The rows come from 4 hidden closed curves, with some noise, and rows from the same curve form a group. Each curve winds through 6 dimensions. The rows are also pushed far along 4 directions, which tell nothing about the answers.
Known rows, each followed by its group:
[ 15  -4  33  10 -44  -8  22 -18 -22  23  19 -15  -4  18 -17 -30  22]  z94
[-16   8 -18 -32  26  -8  10   7  16 -23  -9  27 -18  -3   7 -15   4]  z92
[  4  49  15 -37   1   5  12   1 -18  33  14 -13 -22  23   3  31  22]  z125
[ 17 -20  10 -17  12 -34  32   6 -31  13  13  14 -26  12  10  20  13]  z94
[ -6  -5  -5   0 -13  16   4  -7  -2  -2 -11   4 -14 -18   2 -17  -1]  z92
[-27  -7  10 -28 -15  -1  33 -12  -2   3  -9   9 -26   0  -6 -24  20]  z92
[  6  11   6  12 -30  10   9  -5 -10  10   1  -3  14   2 -22 -21  18]  z125
[-24  18   7  -2 -12  13 -18   5  39 -20 -18 -16  21  -1 -12 -14 -11]  z125
[  8  16   7  33 -27   8 -15  -6 -12  38  28 -34  46  26 -29  20  11]  z125
[ -1 -36 -22   9  47 -29  -8  37  11 -43 -11  27 -10 -14  10  35 -26]  z92
[  3  33  10 -41 -16   1  13  -7 -24  35  -4 -13 -46  -9  20   3  12]  z58
[ -7   6  -2 -26 -10   8 -11   8  20   2  11  -7   0  11  -7   9  12]  z94
[-14 -36 -34 -17  -6   9   3   2  -6 -29 -36  30 -37 -48  26 -27  -7]  z125
[-20 -11   5 -15  10 -11  20  -3 -17   8  -6   4 -33  -1   8  17   4]  z125
[-17 -15  -2  -9 -11  -6  49 -19 -43   5 -12  28 -37  -6   0 -32  23]  z92
[ 27 -29 -16  34  16 -26  -3  11 -18   8  17   8  27   3  -4  22  -5]  z94
[-57  -4 -23  13 -18  34 -17  -7  29 -45 -30   2  25  -7 -16 -32  -9]  z92
[ -3  25  20  -5  23  -6  -1  15  14  10   7 -16  -2  13  -9  39  -8]  z125
[ 30  15  28   0  24 -27   5  17 -12  10  24  -8 -16  24   1  45  -5]  z94
[ 16 -41 -11  34 -18 -24  -7  -1 -22   0   4   1   4 -17   3 -17 -11]  z58
[ 15 -40  -7  33   5 -19  23   3 -60  13   2  18 -22 -11   2  30   3]  z125
[-28   5 -16   4  27  11 -35  25  25 -27 -13 -10  12   0   5  49 -26]  z125
[-29   9 -24 -23   0  31  -4   6  14 -21 -27  16 -20 -22  -1  -6   5]  z125
[-13  11 -19  19  22  15 -44  -1  49 -15  28 -16  44  20  -7   9 -18]  z58
[-18  20 -13 -36  22   9  -6   0  28  -8  12   3 -16   9  13   3   1]  z58
[-15  -1  -2 -13  -7   8  10  -5  -1   6  -2  -1  -6   1   3  -3   7]  z94
[-16   6   0 -34 -16  14   1 -18  20  17   5 -10  -1   4   8 -19  11]  z92
[  8 -22 -15  -4  34 -14   0  22  -7 -14   3  19 -29 -12  22  36 -15]  z94
[-16  27  23 -42 -25  15  23 -15  -6  29   1 -14 -30  10   2  -1  24]  z92
[-16  13 -18   0  13   7 -29  14  19 -23  13  -9 -13   4   9  18 -19]  z58
[-18  10 -19 -33  29   0  -7  19   2 -18 -10  13 -21   1  19  36  -2]  z125
[-12  45  -5 -49  10  -3   1  -4  20  14  15 -10   3  27   7   0  13]  z92
[ 26  -2  17   8 -29  -8  -1 -15  -3  37  12 -19  31   5 -13 -16  13]  z58
[ -2  11  19  -4 -11   5  28 -17 -16   7 -10   3 -30  -9   3 -26   6]  z94
[-15  32  -2 -18  19  20 -13  18   5 -17 -22  -2 -28 -10  13  33 -15]  z125
[-12   6   9 -24   5  -3  39 -17 -15  15 -11  14 -31  -6   6 -18  12]  z94
[ -5 -33 -11  27  30 -26  -7  16  -8 -21   9   9  17  16  -2  36 -11]  z94
[  0  -7 -10   1  13  11  -7  20   4 -35 -16  19 -24 -19   5   6  -9]  z94
[-10  32  15 -34 -25  19  -6  -1  19   4 -16 -16   4   4  -4  -7  11]  z58
[  7 -42 -23  47  26 -17 -10  -2  -7 -28   4  24  47   8  -4  -4 -12]  z92
[-15 -22 -14 -19  21  17  23   8  -5 -54 -45  52 -40 -31  13 -18   2]  z92
[  2   1 -12   2  -8  24   4  -8   2  -9   0  12 -14 -14   1 -26   5]  z58
[-18 -11 -30  40   1   7 -46  10  22 -34  16 -13  30   9  -5   4 -29]  z58
[-17 -46 -17 -12   5 -15  28   1 -16 -31 -19  39 -26 -14  10 -20   7]  z94
[ 11  -6 -28 -12  42 -13   6  28 -17 -34 -15  36 -25 -13  27  25 -12]  z92
[ 38 -17  13  12   9 -46  12   1 -38  39  27  -7   6  18   8  32   5]  z58
[ 20  29  31 -18  24 -20  11  17 -10   8  16  -5 -26  24   4  37   4]  z94
[ 10 -33 -25  24  30 -28   5   8 -12 -30  -2  35  16  -2   0  -9  -7]  z92
[ -4   5 -19 -26   7   9 -25  14  39 -30 -13   9   3 -13  11 -13  -7]  z58
[-15  25  25 -21 -42  13  -5 -11  11  20  -1 -33   4  13 -12 -11  15]  z58
[-21   7  -1  24 -42  27  -2 -18 -12  -4 -15 -10  18   0 -20 -30   8]  z125
[ 33 -14 -16  27  13 -26 -16  22 -31  -3   3   0  -9 -15  17  33 -22]  z58

New rows. What belongs after each?
[ 21 -22   4  -2  -3 -17  10  -2 -10   8 -11  12   2 -14   4  -6   4]  z58
[ -2   6  11   4   1  -9  12  -2 -16 -12 -13   5 -13  -1   3  -9  -5]  z125
[  9   9   3 -23  -7   3  11  -2 -10   8 -12   6  -5  -4   8  -5  12]  z58
[ 12 -21   0  50 -11 -25  10   1 -22  -1  11   3  33  11 -29 -12   3]  z92
[ -8  12  12 -12 -40  27   7 -22   8  14 -12  -9  23   3 -15 -39  23]  z58
[  1  28  29 -13 -27  19   1  -7  17  22  24 -26   1  24 -19  -3  19]  z58
[ 20  14  26 -34 -16 -20  27 -11 -24  37   7  -7 -35   2  15 -11  16]  z125
[  9 -18 -18  56   3 -14   3 -14 -43   7  17   2  36  17  -5   3  -5]  z92
[ 10  19 -17 -13  75  -4 -22  26  28 -18  22  14 -23   4  24  56 -26]  z58
[-23  38  -7 -19  11  12 -22  21  27 -16  -3 -17  10  16   0  28  -8]  z92
[ -7 -11  -7  15  -1  13  14  -4 -28 -10  -9  14 -22 -12   5  -1  -1]  z58
[-21  14   2  -7 -13  23  23 -19 -10  -1 -15  13 -20  -8  -9 -31  16]  z92
[ 44  25  13  -8  17 -27  -4  16 -23  35  25 -16  10  24  11  49   1]  z58
[-17  -3  -2  -4 -13   7 -14  -6  19   9  19 -19  12  12  -6   3   3]  z94
[-40 -19 -16 -23 -15   6   1   1  34 -34 -24  13  -7 -17  -4 -38   2]  z92
[ 13 -25 -22  20 -15 -12   5  -7 -29  -3  -3  14   7 -11   3 -26   5]  z125
[ -2 -17 -32  20  11  -1 -29  11  11 -33 -17  11  44  -4   5   0 -17]  z58
[ 10 -15   9 -25 -22   2  29 -20 -16  25   1   7 -23  -9  12 -28  21]  z92
[ 22  35  20  -1  -9   0   8   6 -13  33  18 -17   7  20 -19  19  17]  z125
[  3 -24  -2  37 -14   0  33 -17 -46  -1 -10  23 -10 -13 -12 -27   9]  z92
[ 13   4  16  31   0 -17  -4   6  -8  10  25 -19  50  43 -25  26   4]  z92
[  7 -17  -1 -11  -3 -14  33 -10 -26  17  -3  19 -37 -18   5 -18  14]  z125
[ 15 -24  14   0 -23  -9  24   2 -35   2 -20  12 -37 -25   3 -13  10]  z58
[ -3  -4  -3 -23  -3 -10   6  -7 -13   9 -22   5 -19 -20  17  -6   1]  z58
[ 17 -18 -20  20  46 -21 -11  16  -4 -13  24  14  -1   9  15  35 -17]  z58
[-49 -36 -20  23 -23  15  -8 -18  21 -47 -21   8  22  -8  -8 -53 -11]  z94
[ 10   9   8  30 -20 -10 -19  -1 -14  25  43 -37  19  33 -12  22  -3]  z58
[ 28  47  23  -7   7  -1   6  11 -12  36  22 -18  -6  18 -11  36  11]  z125
[ 28  -1 -13  24  10 -22 -21  11 -17   2  13  -3  24  11   6  20 -11]  z125
[  1   3  10   8  38 -17  -3  12  -3  -3  15  -5 -14  15  10  48 -20]  z94
[ 12  13  23  28   1 -11   0   0 -12   7  16 -20  17  22  -4  12 -11]  z94
[  3   5  24   6   6  -4  34   6 -31   5 -11  11 -38  -4  -9  17   7]  z125
[ -5  25  -5 -31  26  16  -4  -1  28   1  18   4 -27   3  12   6   1]  z58
[  7  13   3 -47  40  -8  -4  18  22  -5 -17  13 -28 -15  24  28  -7]  z58
[ -7 -24 -21  13  35  11  -3   2  12 -29 -14  32  -1 -20   7  -2 -13]  z58
[  8  18  22 -10  10  10  25   0 -27  18   5   3 -49   0   5  26   9]  z58
[  6   4   4  28   2 -14  -8   4   9   0  17  -9  41  24 -27   2   1]  z92
[  7 -17  20  -5 -43 -10  33 -12 -45  18  -7   1 -34  -8  -2 -20  21]  z58
[ 16  12  24  -2  -2  -9   4 -14  -1  44  40 -23  -5  21  -6  14   9]  z58
[ 21 -33   4  50 -35  -9   0 -24 -28  28   5 -11  34  -8 -14 -26   2]  z58
[-14   7   5  -7 -39   9   5 -30   6  29  28 -22  20  27 -14 -34  23]  z58
[  6 -22  -2  26   9 -11   7  10 -15 -25  -5  18  22  11 -10   7  -1]  z92
[-46   7 -24 -35 -11  30  -4 -14  12 -10 -23   6 -27 -20  12 -21   6]  z125
[-19 -39 -28  -9 -28   1  15 -13 -15  -8 -18  21  -9 -21   2 -41  15]  z125
[  5   2  25  37 -44  14   4 -22 -17  30  28 -26  12  18 -28 -15  14]  z58
[-11  28   9 -33  17  -2 -20  18  46  -4  11 -18  19  27  -4  29  -2]  z92
[-10  32  -5 -18   3   4 -19   1   3  11  -5 -21  -4   2  13  20  -8]  z58
[ 31  15  26   9 -16 -16   2   9 -26  31  14 -24  19  23  -8  32   8]  z58
[ 19   5  -5   0  40 -27   4  13  -3  -3  16  14   9  19   2  22  -2]  z92
[  5 -25 -19   9  37 -30 -13  28   7 -41 -15  21   7  -8  14  18 -26]  z125
[ 22  41  27 -36  -7  21  27  -7  -9  36  13  -4 -45  -1   4   1  24]  z58
[ 16   9   7 -12  46  -7 -18  27  20 -11   9   0   9  17  12  59 -14]  z92
[-25 -18   5   5 -43  12   3 -27   7   6  -7 -11   2  -6 -15 -45  10]  z58
[ 18  -7  -2   5   7  -5   4   5 -16  -2 -11  11   9  -4   5   7   1]  z58
[ 20  26  25   5  28 -20  21  22 -37  23  16  -6 -33  15   1  64  -1]  z92
[  7 -15   3  35 -43   7   4 -32  -6  31  38 -18  35  21 -21 -41  19]  z58
[ 22 -46 -13  25   2 -19  -1  18 -20 -12  10  15   4  -2  -3  18   0]  z94
[ 28 -20  10  30 -11  -7  26 -13 -52  30  17   6 -42 -18   4  -1   4]  z58
[  5  -6  -7 -13  15 -15  21  -3  -7  -6   0  25  -7   2   2 -19  11]  z92
[ 31 -35   3  18  12 -45  16  13 -34  -6   0  15  -9  -7  13  12 -10]  z125
[  7 -16   0  -1 -30   6   0 -17  10  11   6  -4  26   2  -5 -37  14]  z92
